All groups share one centre, and each spreads out both ways along 9 directions, with some noise.
Known rows, each followed by its group:
[-10  -3 -15  -7  -2 -12  -4   7  -6 -20 -16 -12  -6   9  15  26  19] => H
[-13 -15  -4  -2   6 -10  13   9   4  -1 -10   0  -8   5  -5 -22  -6] => F
[  2  -7   0   1   9  -6   3   6  -7   8  15   4 -12   0 -17 -21  -6] => H
[ -4  -9   6   6 -15 -11   3  -9   4   4 -16 -14  13 -10  -2  -4   5] => A
[  5  -8   3  -1 -14  -3   2 -10 -16 -13  11   1  -2   1  -1  -6  27] => H
[ 3 -4 -3 -4  2 -4 -3  5 -5 -9 -1 -5 -3  1  9 12  5] => N
[  9   5  -8  -4   7   9  21  -2  -8   8   9   4  -1  -5 -10 -12  -9] => F
[ -6  10   4   8  -4  -1   3   0   8  15 -21  -4   9 -11 -10  -3  -4] => R
[ -2   4  -1  -2  -4 -11  -6  -4  -4  -2   0   4  10   0   0   3  13] => F
[ -3  13  -9   5  -4  -7  19 -18  -3  16 -17   6  16 -12   1  -2   0] => H
[ -4  -3 -13   0   2   0  21 -14 -29   9   0  10   1 -22 -11  -4   3] => N
[-11   0  -8   2   6  -6  17  -9  -4  18 -11  20   8  -5   0 -18 -17] => A
[-11   3 -10  28 -15 -15   6   4   3  19 -33   9  -7  11 -13 -14  10] => F
[  2  10 -17   5  -3   1  -5  -1   8  -1  -9 -21  19  12  -3  20 -12] => R
[-14  14  -3  -4   5  -6  10   1  -4   4 -12   5   2 -11 -13  -6  11] => R
[ -9   1  -5 -10  -1 -21 -26  -9 -13  -9  14   2  12  -3  -6  18  17] => F
[18 13  3  6 -5  4  7  4  7  0 -8 -3  0  6 12  1  9] => H
[  8   8 -13  18 -16 -13   3 -12 -15  13  -7   9 -18   4   1  14  28] => N
[  1 -15   4  -1   1 -18  -5  -3  -5   8   5   7  -6  -5   5  -7  -3] => A
[  2  11 -12  -9   9  -4  -3  -3 -13  -2  17   7  -3   1 -11  12   5] => A
[ 13   4   3  -3   0 -18   8   3  -6  -1  10  -2 -16   5  -4  -6  27] => H
[-10   4  -6  -9   6  -2   3  13  11 -14 -10 -18   9  13 -12  -1  -3] => A
[ -4  -7  -6   4  -4  -7  10  -2  -8   3  -6  -4  -5   0 -11  -6   6] => A
[ 10   0   8  -4 -11  -3   8  -5  -3 -17   2 -13   4  -2   1  -5  27] => A
[  5  -1  11   1  -9 -14 -18  -4   3   0   3 -18  11  -8  -6   6  12] => R
[-11  -4  -9   7  -5 -22 -12  -8 -20   4  -3  13  -4   0  -5   7  18] => F
[ -6  -6 -12 -13  12  -3  -6   1 -16  -9   9   2  -1  -4   6  19  -2] => F
[  8  -2   5  14  -4  -1   1  -6  -2  21   0   2   1 -11 -11 -12  -9] => A
[ -3  -8  -5  20 -14  10  -3  -7   0  16 -14  -5  10  -7 -22 -13 -14] => H
[ 12 -11  18  22 -15 -13  -5   7  12  11 -13  -2  -3   7   3 -22   8] => F
[ -8 -15  -2  -1 -10  -7   6  -8  -7  -4 -17 -11   5  -8  10   6   9] => A
[-14  16 -22  10  -6 -18 -14 -15   0  16  -8   0   3   8 -21  22   1] => N
[ 10  26  -3  -7   6   7   3  -2  16   2   9  13  13  16   0  -6 -10] => N
[ 11   0  -5  -5  10   5   8   8 -12  -3  11  14 -15   2  14   0  -2] => H
[ 10   8   3   4  -7  -4  12 -22  -3  18   9  21   8  -5   1 -16   6] => N
[  1  -1   0   6  -8  -7  12  -7 -10   4 -12   2   1  -7   7  -2  14] => N
[  3  -1  -5   2 -19  24  11 -12  -6 -22 -12   3  15   9  14  -1  12] => H
[  0  -5 -10  -4   1  -1  10   8 -16 -12   2  -7 -16   5  -6   1  15] => A
[-18   2 -25  -7   9  -9   1  -1 -13  -1  -3   1  -1   1 -10  12  -6] => A
[  9  33  -1   2 -11  -5 -21 -27  -7   6   8  -7  38 -17 -11  34  16] => F
[  7  -4  -5  -7   6  -4 -11  10  -9 -11  15  -7 -11   7   3  14   7] => R
[  5 -10  -3  15  -5   5   3   4  -6  11  -8  -8 -11  -5 -10  -3  -6] => A
[ -7   3 -18  -5   7  -7  -8   7 -17  -7   2  -9  -8   3  -6  24   6] => N
[  7  20 -14  -8  11  13  15  10 -14 -10   5  -4  -1  -4 -12   4   3] => N
[-21 -14 -16  -2  -1 -13  20 -20 -22   9 -13  14   3 -17   2  -2  -2] => N
[ -9   2 -16  -1   3  -4   9  -7 -15   5  -2   7  -2  -6 -11   2  -1] => N
[-11  16 -16  -2  -5  -8   4  -7  -1  -3 -18   2  14   5  -1  15   8] => F
[  2  -4  -2 -12   5  -6   2   4  -9 -15   3   4  -6   2  19  14  11] => R
[ 10   2  -3  19  -8   1 -11  -1   0  21  -1 -12   4  -6 -22   0 -11] => R
[  7 -21  -8   5 -12 -12  18  -8  -1  -2  -4   0   0  15  10 -18   3] => R
[ 13 -14   7  -7  -7   1   3  -3 -15 -20  14   6  -8   5  23  -1  21] => H
[-10   9 -19   1  -1  -9  -3   0  -9  -1  -5 -12   1   0 -19  17  10] => N
[  3  -3  -3  18 -11   3  -6   3   0  11 -13  -9  -2   0  -9   2  -4] => H
[ -3   5 -14   4  -3  -1  17  -7  -1   5 -13   0  11   4  -3  -4  -5] => R
[  7  13 -13   2  -3  10  16 -12 -12   5  -5  11   4  -3   2   1   1] => H
[ -7 -16  -6  -6   0 -12   5  -1  -9  -5  -9   0  -5  -3  17   4   3] => F
[  7 -11  -1  -6   3  -6   4   4  -6  -7  11   3 -13   8   3  -7   4] => R
[-12  11  -1 -15   8 -12 -18   0   3 -15   7   5  26   6  -1   9   1] => F
[  7 -27  -6 -13   0 -12  -6  -8 -11 -10  27  -3   7   5   9   3  -9] => R
[  7  -1   1   8 -12 -11   6  -5   1   4  -9  -7   2   5  -8 -11  18] => R

New rows. What belongs after each?
[ -6   5 -13   6  -6  -1   4  -6  -9   3 -11 -12   3  -5 -12  11   6] => A
[ 11 -29  -7   7 -15  -7  10 -10   3  -2  -6  -8   8  17  29  -2 -10] => R
[ 6  0 -1 13 -3 -4 -5  4  8 13 -3  1 -9  9 -2 -3 -4] => N
[  4   4   0  -7  15 -10  -7  17   8  -3   8 -12  -3   4  -4   3  -9] => H
[ -9  -3   9  -2  -4 -37 -14 -14  14  10  -8   5  23  -2  10  -4   4] => A
[ 1 -8 -5  3 -1  6  6  0 -9  3 -8 -3  0 -8  8  4 -8] => A
[  0   1 -33   4  -1   6  21  -5 -13   1  -8   5  -1  17   5   8 -13] => R
[-24  16 -40   3  12  -8   2  -3 -18  15 -14  12  -3   0 -17  24 -12] => A
[ -6 -13  -7  -3  15  17  13  25  -8 -10 -25 -23   5 -15   9   4 -26] => N
[  3 -18   4  14  -8   5 -17  -3  -4  10  -5  -6   5 -10   3   5 -17] => H
[  1  -4  -2  18   6  -6 -10   3   0  33  -6  -4  -3 -15  -8   6 -24] => H
[ -9 -14  -9  -5  -7   6  -8  -8 -17 -20   9  -4   5   3  -2  10   8] => H
[-12 -22 -15  -7  -5 -19  20  -7 -13 -11 -11   7  -7   9  18  -4  11] => R
[  6   3  14  -3   4  -2 -14   3   2   0   5  -5   4 -11   1   3   2] => R
[  3  -4  -2  -2 -15 -14  14 -25  -4  -3  -6   0  20  -4  14  -1  15] => R
[ 16  32  -8   8   7  -3   9  -1   3  23 -15   3   3 -12  19  29  -4] => H
[ 7  3  1 -2  2  2 -2  7 -2 -8  9 -3 -4  8 -7 -4  6] => H
[ -2 -12 -15   1   1  -5  11  -7  -6   4   5   1   8   7  -5 -11 -16] => R
[ 13 -19  18   2 -10   7  -5  -7  -1  -1   6 -24  14 -20   0  -4  -4] => A
[  7  12   1   5  -5 -12  -3 -10   0  14   0   6   9  -3  -5   0   9] => A
[-11  -4 -27  10   7   1  -6  11 -26   5 -10 -10 -19  -6 -14  29  -5] => N
[-10  -2  -1  -3   6  -9  -1   2  -5   4  -1   0   1 -10 -11  -6   2] => R
[  3   5  -9  -3   3   7   1   6  -5  -8  12   1  -1   8 -13  -5   2] => H
[ -8   0 -20  15  -5 -15   5  -9  -8  24  -9  16 -19   9 -11  -3  -1] => N
[  0 -18   6   3 -10 -10   3  -2  -5  -3  -3 -14  -2  -6   2  -4  11] => A
[  2   4  -7   1   6   5  10   3 -13   2   1  -1   1  -7  -8  -3  -4] => N
[ -3 -11   3   0   0 -17   5  -2   3   5 -14   8   2   0  19  -5  -1] => A
[  1  -5 -20   4   3  -1  -4   7 -12   0   1  -4 -12   8   2  19  -4] => R
[ -1   3 -17 -16  11   5  12   6  -7 -14   3 -12  -7   3   2  15  -5] => F
[  0  19  -4  -6  16  13  16  10   2   1  -3  11   0   1  -5 -13 -10] => R
[  4  17  -7  -2  -5  -6 -22 -10 -14  -3   6   2  16  -7   5  38  13] => F
[ -9 -24  -4  12  -4  -8  -8  13  -5   0  -8  -9 -20  10 -11 -11   1] => H
[  5  -9   2  15  -9  -6   8  -2   0  16 -12 -12  -8  -6  -9  -9  -1] => F
[ 12  -1  15   9 -15 -14  19 -22   7  19   4  25   1   3   4 -38  12] => N
[  1   0  -4  -3  11 -21   3   8  -7  12  13  -1 -18   0 -19  -9   5] => H
[  8   3   7  -1  -7  -5  10 -15   8   6  -3   8  16  -2  13 -12   5] => N
[-14  -1 -16   7   3   3  -9   9  -4   4  -8 -24   3  -3 -35  12 -14] => A
[ 31   0   9  25 -25  -2  10  -4  17  13 -10 -13   7  14   2 -17   5] => R
[  7 -10  -5   3   0   3  26   4  -3   7  -4 -10 -20  -2  -4 -15  -2] => F
[ 21   0 -12  11  -8   4  11  -5  -9   5   3   5  -6   9   5   4  -1] => R
[ -7   3  -4   5  -7 -18   2 -13  -2  10 -10   0   7  -5  -7  -2  11] => A
[-18  -2 -26  18  -3 -20 -25  -3  -4  22  -4   1 -13   8 -23  23  -6] => N
[  4  -4  -8  -3   8   7  -2   4 -20  -2   1  -5   0 -18   5  19  -9] => N
[  0  12  -1 -19  21 -21  20   3   0   5   5   9   2  -7   8  -6  -2] => H
[ -6   0 -10   1  -4   1   6   5   0  -4 -10  -4   3   8  -7  -6   0] => H
[ -2 -13   0  -9  -5 -16   0   2   6 -17  -3 -13   6  14  11   0  11] => R
[-10 -23  -8   8  -5 -10   2   2 -15   4 -12  -6 -19  -5  -4   1   7] => A
[  3  -5   4 -22  13  -1  13  13 -16 -25  16  -9  -1  -5  -5 -14  11] => N
[  2 -12   3  -8   0  -9  -4  -4  -3  -3  12  -2   4  -1  -2  -8   0] => R
[  2  -5   2   0  -1  -3  11  -9 -18   2   5  -6  10 -23 -15 -14   4] => N
[ -4   3  -5  12 -10 -14 -15  -3  10  12 -10  -9   3   6  -9  11   2] => N
[  3   1  -7  11   5   4   1  16  -2   6  -9  -9  -9   3 -11  -1  -9] => N
[ -2  -9   2   7  -1 -13 -14   4 -12   9   2  -3 -14 -11 -12   5   9] => R
[ 14   0   4  -2 -13   5  11   6   2 -23 -17 -17  -3   7  25  13  24] => A
[  4   3 -10  11  -4   3  14  -6 -18  15   6   5 -11  -7 -30 -19   1] => A
[  0  -9   2  -4   2  -4   1   8  -1  -8   4 -12  -8   4  -8  -9   5] => A
[  1 -15  10   6  -4 -11   7  -1   9  12 -20   0   3  -7  23  -7 -10] => H
[ -2   3 -27  10   5  10  16  10 -23   8  -3   4 -29   3 -21   1   0] => A
[-12 -19  -1   1  -3 -16  13  -8   3   7  -9  14  -6   3   7 -25  -2] => N
[ -5   1  10   4   3  -8  -7  -4 -10  16   2   6  -6 -24 -14  -5   4] => R
[ 10  11   3   1   3  -8  11   6   2   1   7  11 -11  16  -5 -22  11] => A
[ -3 -14  -5  -6   9   9  16   5  -9  -3  -1   3  -8  -2   4 -11 -15] => A
[ 15  -1  -9  15  -9   2  19  -2   2   8  -6  -3   2  18  -6 -16  -7] => R
[  5  -9   6   8 -14  -2   5  -8  -6   4  -2 -14   2 -12 -11  -9   9] => A
[-10 -25 -11   8 -11 -26   2  -9 -16   9  -1  -6 -10  -1 -20 -13   8] => R
[ -7   0  -7   2 -10  -5   3 -14  -6  -1 -14 -11  14 -11   1  15   6] => A
[ -3   3  12  -2  -5 -35 -15 -15  15  11  -4   5  24  -3   7  -4   9] => A
[ 14  14 -11  12  -2  -3  -4   4  -9   9   9   7 -25  16 -11   6  16] => N
[ -4   8 -11  -4   4  -8   2 -10  -6   3  15  10   2   3 -14  -5   0] => N
[  4   3   0  -9  13  -6 -18   0   2   3  10   6  12  -2  16  17 -15] => A
[ -6  13  -3 -11   7   1  11   0  -3  -4  -2   5   6  -4  -2   0   5] => R
[  2 -32 -16  -2  -2  -9  12   2  -7  -9  -2   2 -10  19  30   3 -10] => R
[ -8 -17 -16   6   1  -7  19  -5 -35  10  -5   7 -16 -19  -7  -3   2] => N
[ 12  14   3 -12  12  -3  20   4  -2  -2  12  11  -4   6   3 -15   4] => H
[ -2  23   3  -9   4  -2  -5   1  10  -5   1 -12  17  -4 -18   3   6] => R
[ -4   8  -7   5 -12 -19  -2 -19  -1  10  -2   5   7   0  -9   2  16] => N
[ -6  -8  -2 -17   7  -6   2   0  -3 -19  -2  -7  11  -4  16   7   3] => N
[-16  -7 -20  -1  -3 -15   4  -7 -11  -4 -14 -10   4   6  -2  13   8] => R
[  5  -5  -2  -5  12  -6   4  16  -1  -6   5   9 -17  15  12  -7  -1] => A
[ -9   6  -5   9  -5  -9  -4  -8  -9  13 -16   1   4 -20  -5  15   5] => R
[  5   2  -6  12 -15 -15  -8 -16  -4  14  -8   8  -3   0  10  17  13] => N
[-14   1 -22  -4   7  -4   9  -1 -24   1   0 -10  -1 -13 -31   2   2] => N
[  1  -9  -1  -9   2   0  16  -3   3  -4  -8 -13   4  -9  12   1  -8] => F
[-21  -3 -26   1  12   1  -5  10 -14   0 -12 -13  -3  -5 -13  27 -19] => N
[-19 -17 -13   2  -2   0   6 -15 -13   8 -19  -3  12 -21   4  12 -18] => A
